All groups share one centre, and each spreads out both ways along 14 directions, with some noise.
In the rows, 128 means zero.
Some rows, each with its group after it:
[183 162 114  97 141  92 105  86 142 130  88 156 165 132 156 160 105 111
 128] : lut
[ 97 148 101  81 139 114 122 116 144 101  91 170 147 135 157 103 156 121
 150] : sepa
[ 93 153 134 166 128 127 145 158 171  93 156 125  71 129 111  83 153 126
  89] : lut
[ 95 188  60 162 144 144 156 146 164 112 127  95  84 126 122  92 104 130
  65] : sepa
[155 178 135 108 117 134 111 121 150 144  93 132 114 154 137 174 135 114
 156] : ladom
[163 154 101 179 156 132 104 134 187 111 106 152 136  82 138 140 149  85
 110] : puv
[109 180  60 109 158  98 159 106 164  97 127 222 132 148 175 139 151 131
  96] : sepa
[110 148 119 122 127 118 139 130 113 148 133 164 137 123 138 111 109 137
 125] : ladom
[160 177 119 200 115 159  70 107 168 114 125 139 143 159 177 164 116  99
  80] : puv
[146  97  31 176 150  97  97  46 119 181  57 127 106  95 135 153 151 102
  81] : kebo
[108 110 102 196 109 155 143 142 169 131 123 122  43 151 230 181 143 125
  71] : puv
[166 118  87 157 138 132 160  87 134 113 112 138 117 137 136 179 171 108
  85] : puv
[146 154  90 149 119 105 176  98 130 120 146 201 130  97 152 176 165  94
  74] : ladom
[159 113 108 161 180 136 102 121 167 121  75 192 105 165 176 143 128 110
 147] : ladom
[139 126 141 139 134 123 122 134 181 105 106 181 129 152 181 140 108 143
 119] : kebo
[149 174 109  86 167 147 119 126 159 119  99 163 154 163 157 186 232 118
 179] : sepa
[147 106 101  78 125  83 135  81 121 146  87 162 110 101 112 168 160  82
  98] : puv
[137 128  93 133 133 131 148 106 139  90 146 168 148 148 139 148 136 135
 121] : lut
[151 158 129 118 171  89 141 117 121 150 134 237 100 158 165 151 119 104
 102] : sepa
[ 85 127 114 122 120 111 107 154 153 146 148 152 149 132 167 102  96 172
 109] : ladom
[140 123  80 131 134 115 123 135 177 125 126 143 125 152 163 148 129 148
 113] : sepa
[ 98 148 111 131  99  87 156 105 153 115 130 197 121 106 152 126 116 133
  84] : ladom
[113 121 151 158 162  77 139 115 166  76 150 139 140 102 163  77 149 160
  77] : ladom
[121  76 120 125 195 131 138  78 158  81 116 130  96 149 124 172 147 157
  74] : sepa
[133 114  92 131 139 125 180 118  93 115 164 152  99 111 112 157 162  99
 138] : ladom
[117 115  49 127 154 103 149 157 172 147 150 130  96 127 152 143 173 147
  70] : ladom
[132 171 123 147 123 153  79 157 172 122 152 151 130 137 145 152  88 111
 119] : kebo
[135 132 114 169 182 156 137  83 141 122  59 178 118 136 123 140 117 136
 138] : kebo
[ 91 178 119 122 136 130 100 156 146 185 128 138 139  94 162 145 154 141
 116] : lut
[114 108 117 113 158 172 151 157 163 112  90 161 112 160 168 145 117 136
 113] : kebo
[128 133 127 151 145 101 130 105 158 152  89 128 105 116 116 111 170 135
  68] : lut
[116 166 133 116 150 108 141 129 156 139  99 172  93 108 145 141 133 123
 124] : ladom
[111 138 148  69 104  71 116 146 148 157 113 150 118 123 150 110 113 147
 150] : puv
[119  82 164 133 132 120  77 136 141 168 103 113 100 100 109 123  88 137
 139] : puv
[153 117 165 127 162  89 158 146 117 138 124 181  72 104 124 124 148  88
 140] : sepa
[142 123  67 147 157 126 150 116 125 100 121 132 107 114 161 140 114  99
 125] : kebo
[106 126  83 141 130  82 173 132 153 115 163 143 100  92 122 106 135 139
  48] : ladom
[150 127 133 129 101 108 110 147 215 173  75 159 123 137 134 155 129 165
 127] : lut
[181 141 109 144 233 152 173 122 104 116  93  96  70 157 154 147 138  91
  99] : kebo
[151 141 124 119 149 104 148 144 151  93 131 103 109 142 175 113  96 120
  59] : kebo
[133 132 127 157 157 163 136 140 142 120  96 143  93 156 173 135 129 109
 115] : kebo
[115 194 153 129 104 105 136 123 168 130 108 121 121 104 120 108 105 150
 102] : lut
[135 134 175 120 132 131 134 132 117 131 125 193 157 129 148 138  81 145
 165] : sepa
[116 130  84 120 137 147 148 148 180 123  92 157 120 120 183 164 138 121
  86] : sepa
[ 73 172  91 180 129 159 192 138 120 149  94 123 106  62 153 100 120 126
  58] : puv
[179 134 201 149  77  93 138 121 171  93 125 147 135 190 144 123 100 168
 162] : lut
[115 182 116 149 111 153 184 118 125 113 117 148 166 100 140 117  77 132
  58] : sepa
[ 81 149 134  90 163 135  93 100 119 124 122 172 158 164 172 129 133 153
 124] : sepa
[132 125 139 130 114 120 105 158 182 120 115 138 129 149 132  98 113 139
 116] : kebo
[140 205 108  47 134 131 129 160 118 155 127 130 124 174 133 153 158 107
 180] : ladom
[131 153 154 196  74 133 111 146 122 167 121 120 143 131 127  77  30 160
 162] : sepa
[114 187  77 135 109 127 104  79 126 125 128 145 134  89 178 184 146  78
  85] : lut
[156  60 109 129 158 116  84 130 115 119 124  96 133 178 153  95 140 117
 127] : ladom
[170 123  97 101 149 110 114 133 111 105 152 184 138 190 146 125 118  89
 152] : puv
[179 152  82 144 165 150 124 119 180 139  57 159 132 125 108 160 113 106
 110] : puv
[151 152  84 118 129 111 131 110 138 107 110 147 130 166 146 122 147 108
 142] : kebo
[171 123 136 116 178 133 135 146 125 124 152 122 116 115 114 169 127 101
 102] : ladom
[124 163  71 136 184 149 102 152 134 163 131 109 116 131 149 143 174 109
 107] : lut
[116 108 144  57 166  85 113 142 190 146  93 148  60 177 162 154 138 167
 128] : puv
[178 128 124 120 137 121 139  91 150 154  56 132 147 139 116 160  85 155
 114] : lut
[132 117  94 184 158 178 179 151 148 132 117 156 134 106 189 179 140 138
 103] : puv
[163  97 119 164 103 163 141  93 143 123  85 126 125 185 154 169  82 139
  66] : lut
[154 124  83 178 126 116 154  83 157 126 105 129 142 129 142 159 132 173
 131] : kebo
[145  65  59 154 150 121 143  59  89 127  46 180 108 129 140 121 170  82
 169] : kebo
[138 156 151 143 140 160 154 119 128 108 127 150 117 157 125 150 105 130
 114] : kebo
[117 119 115 112 128 153 136 168 185 112 118 162 173 152 174 139 115 180
 144] : kebo
[123 125 122 138 146 128 123 135 141 128 119 148 113 134 127 107  78 127
  91] : ladom
[130 134  96 170  80 143 161 104 185 107 122 118  79 140  70 156  97 149
  88] : kebo
[ 79 102  88 145 107 192 118 126 124 164 107  51 123 136 144 159 139 169
 111] : sepa
[135 115  61 149 105 125 132 132 119 139 160  93 151 134 102 111 182 126
  99] : lut
[147 185  98 171 172 131 125 123 170 109 131  92 143 131 109 113 182 144
 102] : puv
[135 173 137 128  90 102  94 114 156 127 131 141 134 156 202 152 135 119
  87] : puv
[159 140 148 167 131 120 134 100 156 171  68 130 146 100  96 140  93 177
 148] : lut
[124 126 146 164 169 106 129 108 164  92 125 197 108 107 169 127  94 116
  44] : sepa
[130 184 125 156 116 113 152  83 108 124 127  93  86 117 132 143 152 113
 122] : lut
[132 131  88 112 161 122 124 116 188 103  85 139 121 155 153 139 165 138
 110] : sepa
[123 117 104 129 142 129 107 129 174 145 107 150  82 185 173 168 136 147
 124] : puv
[140  84 129 126 235 147 159 141 166 109 102 149  71 128 131 165 143 129
  87] : puv
[ 86 159 154 114 157 140 120 131 113 202  99 134 107 122 195 160 156 138
  70] : lut
[119 156  77 169  96 142 163 149 151 163 163  89 145 125  84 136 105 199
 126] : ladom

New rows, each followed by its group:
[127 183  77 137 186 170 101 180 170 100 184  99  50 211 151 150 150 101
 112] : puv
[117 153 114 140 108 115 126 121 139 135 147 126 162 134 177 133 172 151
 105] : ladom
[118 158 120 141 155 176 122 123 139 114  95 179 104 137 141 155  93  96
 125] : sepa
[148 133  94 146 183  94 129 129 169 149  73 196  94 135 147 111 132 122
 125] : ladom
[109 132 111 166 113 146  93 116 124 146  94 145 106 134 172 116 107  96
  89] : ladom
[106 100 118 107 133  99 141 157 152 118 155 173  68 111 191 165 160 103
 139] : puv
[190 102 123 157 164 160 107 162 217 114  59 134 105 189 119 131 131 132
 148] : kebo
[123 110 115 138 118 162  99  97 105 149  84 191 170 189 190 140  89 138
 129] : ladom
[119 123 124 150 114 112 116  68 125 113 117 134 177 151 140 110  99 175
  94] : sepa
[ 96 177 102 143 150  97 107 130 118 165 168 133 122 150 166 108 154 149
  85] : sepa
[157 120 115  97 184  73 163 156 164 139 138 133  77 145 124 138 158 157
 134] : kebo
[122 150  75 125 122 111 135 125 139 102 150 147 137 116 140 122 172 105
 126] : sepa
[113 157 130 118 159 133 112 128 105 168 117 135 127  95 146 148 115 114
 114] : lut
[128  69 122 151 132 103 176 145 140 132 175 116 104 103 140 150 114 171
  77] : sepa
[158  80  81 111  82  78 124 111 142 138 120 145 182 149 178 123  84 152
  78] : sepa
[ 93 155 170 114 199 138 123 118  85 151 136 151  82 135 128 133 178 113
 129] : sepa
[153 162  99 139 104  98 117  95 153 115 148 149 119 138 111 157 106 117
 110] : kebo
[106 159  85 128  85 138 104 136 138 151 143 130 103 151 125 143 150 104
 112] : kebo
[104 192 124 139 151 113 122 139 136 133 143 114  82 117 154 117 164 108
 122] : lut
[116  84 115 177 119 144 124 104 118 133 128 154 103 143 161 156 119 132
 118] : puv
[133 137 169 112 165 165 153 134 115 100  99 107 123 100  97 117 119  94
 108] : sepa
[162 163 163  72 166 148 135 167 103 157 125 138 138 165 115 148 144 120
 202] : sepa
[146 133 155 157 216 186 145 174 165 138 114 129  80 142  96 158 108 146
 139] : kebo
[116 163 127 102 160 110 140 158 181  94 138 124  90 142 127 113 130 145
 133] : ladom
[147 178 101 185 110 162  87 100 173 145 135 153 118 145 148 221 102 122
  92] : kebo
[135 154 127 137 201 142 134 110 155 140  77 130 165 126 136 122 144 162
  55] : puv
[123 126 111 204 126 163 145 172 144 135 127 116 104 101 187 117 107 112
  99] : puv
[106 145 157 158 155 193 118 131 125 169  87 143 100 131 161 180 139 125
 125] : sepa
[104  82  86 137 127 158 172 154 149  92 123 154 132 116 206 147 101 141
 127] : kebo
[116 127 137 156 133 142 100 124 143 131 112 152 102 145 154 133  87 125
 110] : puv
[165 149 164 112 123  93 111  50 174 117  76 173 155 141 122 181 123 149
  95] : puv
[123 133 146 124 161 153 142 131 128 130 112  92 138 115 147 137 136 134
  48] : sepa
[105 166  67 112  89  89 173  94 140  89 137 139 106 125 135 128 148 121
 127] : lut
[ 99 132  95 161 180 157 215 107 110 119 114 191 176  71 136 141 159 166
 108] : puv
[105 149 122 100 171 124 117 120 139 130 123 199 158 134 172 144 141 139
 107] : puv
[144 133 158  90 143  76  83 146 149  75 139  88  75 132 138  87 164  65
 152] : ladom
[197 165 109 157 125 126  68  86 142 107 126 116 143 198 118 139 121  89
  95] : puv
[101  72  83 128  96 130 139 136 142 132 127 154  93 113 184 164 118 111
  78] : kebo
[127 141 101 133 138 119 125 112 150 135  63  74 109 118 138  93 204 105
  75] : sepa
[143 153  94 106 163  82  97 126 138 134 131 150 148 125 202 130 121 114
  98] : kebo
[186 137 144 216 167 146 174  47 175  67  62 145  82 171 116 165  95 151
 108] : lut
[154 105 113 152 167 169 102 131 173 133  51 134 146 155 159 129 115 135
 105] : kebo
[137 157 135 152 143 138 154  87  99 154  79 172 141 126 135 133 117 128
 117] : ladom
[161  98 122  80 160 112 121 133 122 150  88 121  89 169 116 133 162 110
 162] : sepa
[ 80 178 110 146 117 150 158 106 129 189  61 190  85 108 144 160 107 138
 122] : ladom
[ 85 183 111 122 163 134 126 117 168 124 118 175 120 167 150 133 131 177
 127] : puv
[ 73 105  91  86 130  83 119 145 125 195 124 142 110 111 164 113 176 146
  91] : kebo
[104 122 166 110 131 122 114 148 144 145 106 205 142 109 198 138  75 136
 123] : puv
[124 136 111 164 149 134 150  97 124 111 105 125  86 165 167 126 136 128
  86] : lut
[157 129 145 105 190 117 170 133 139 137 141  99 123 106 109 176 157 156
  90] : ladom
[ 92  93  95 201 109 131  88  88 131 126  80 177 133 162 205  72 111 132
 105] : ladom
[172  88 142 162 196 121 122  91 151 126  71 161 157 161 164 124 110 161
  72] : ladom
[138 154 123 138  97 117 131 109 163 140 113 115 147 144 140 152 135 170
 112] : ladom
[ 71 137  86 103 115 133 138 137 158 119  90 172  53 163 194 119 145  94
  65] : kebo
[118 116 107 143 104 148 152 154 124 144 126 151 120 105 166 138  51 114
  62] : sepa
[124 141 131 122 103 123 131  94 123 169  82 118 135 145 100 125  88 172
 124] : puv
[136  93 137 145 139 130 115 141 196 126 114 196 128 138 192 191 125 164
 164] : sepa
[ 80 210 134 152 127 125 149 123 166 112 142 166  64 136 132 125 108 142
  95] : kebo
[168  80 158 106 126 103  96 125 120 153  95 165 154 141 148 128  74 122
 136] : puv
[127 149 134 118 116 162 142 139  88 185 112 150 142 158 147 153  69 146
 130] : sepa
[116 121  73 189  84 102 105 101 163 132 134 151  79  90 105 142 113 109
 128] : kebo
[131 116 118 135 175 134  88 130 150 160  98 140  88 116 110 138 102 100
  75] : kebo
[138 138 140 120 175 151 146 104 125 118  87 109 122 134 120 138 151 117
  67] : sepa
[164  94  96 102 195 101 105  82 124 154  37 133 150 129 137 107 120 116
  57] : kebo
[128 105  78  99 143 156 164  96 152  84  88  89 152 135 125 147 128 144
  52] : sepa
[127 130 121 165 140  84 123 134 145 145 143 133  88 127 139  99 142 140
 117] : sepa
[131 132 153 148  86 100 119 124 187 137 108 158 106 167 120 112 143 158
 115] : kebo
[146 133 124 134 109 126 127 115 171 153  98 147 139 132 131 173 137 149
  93] : lut
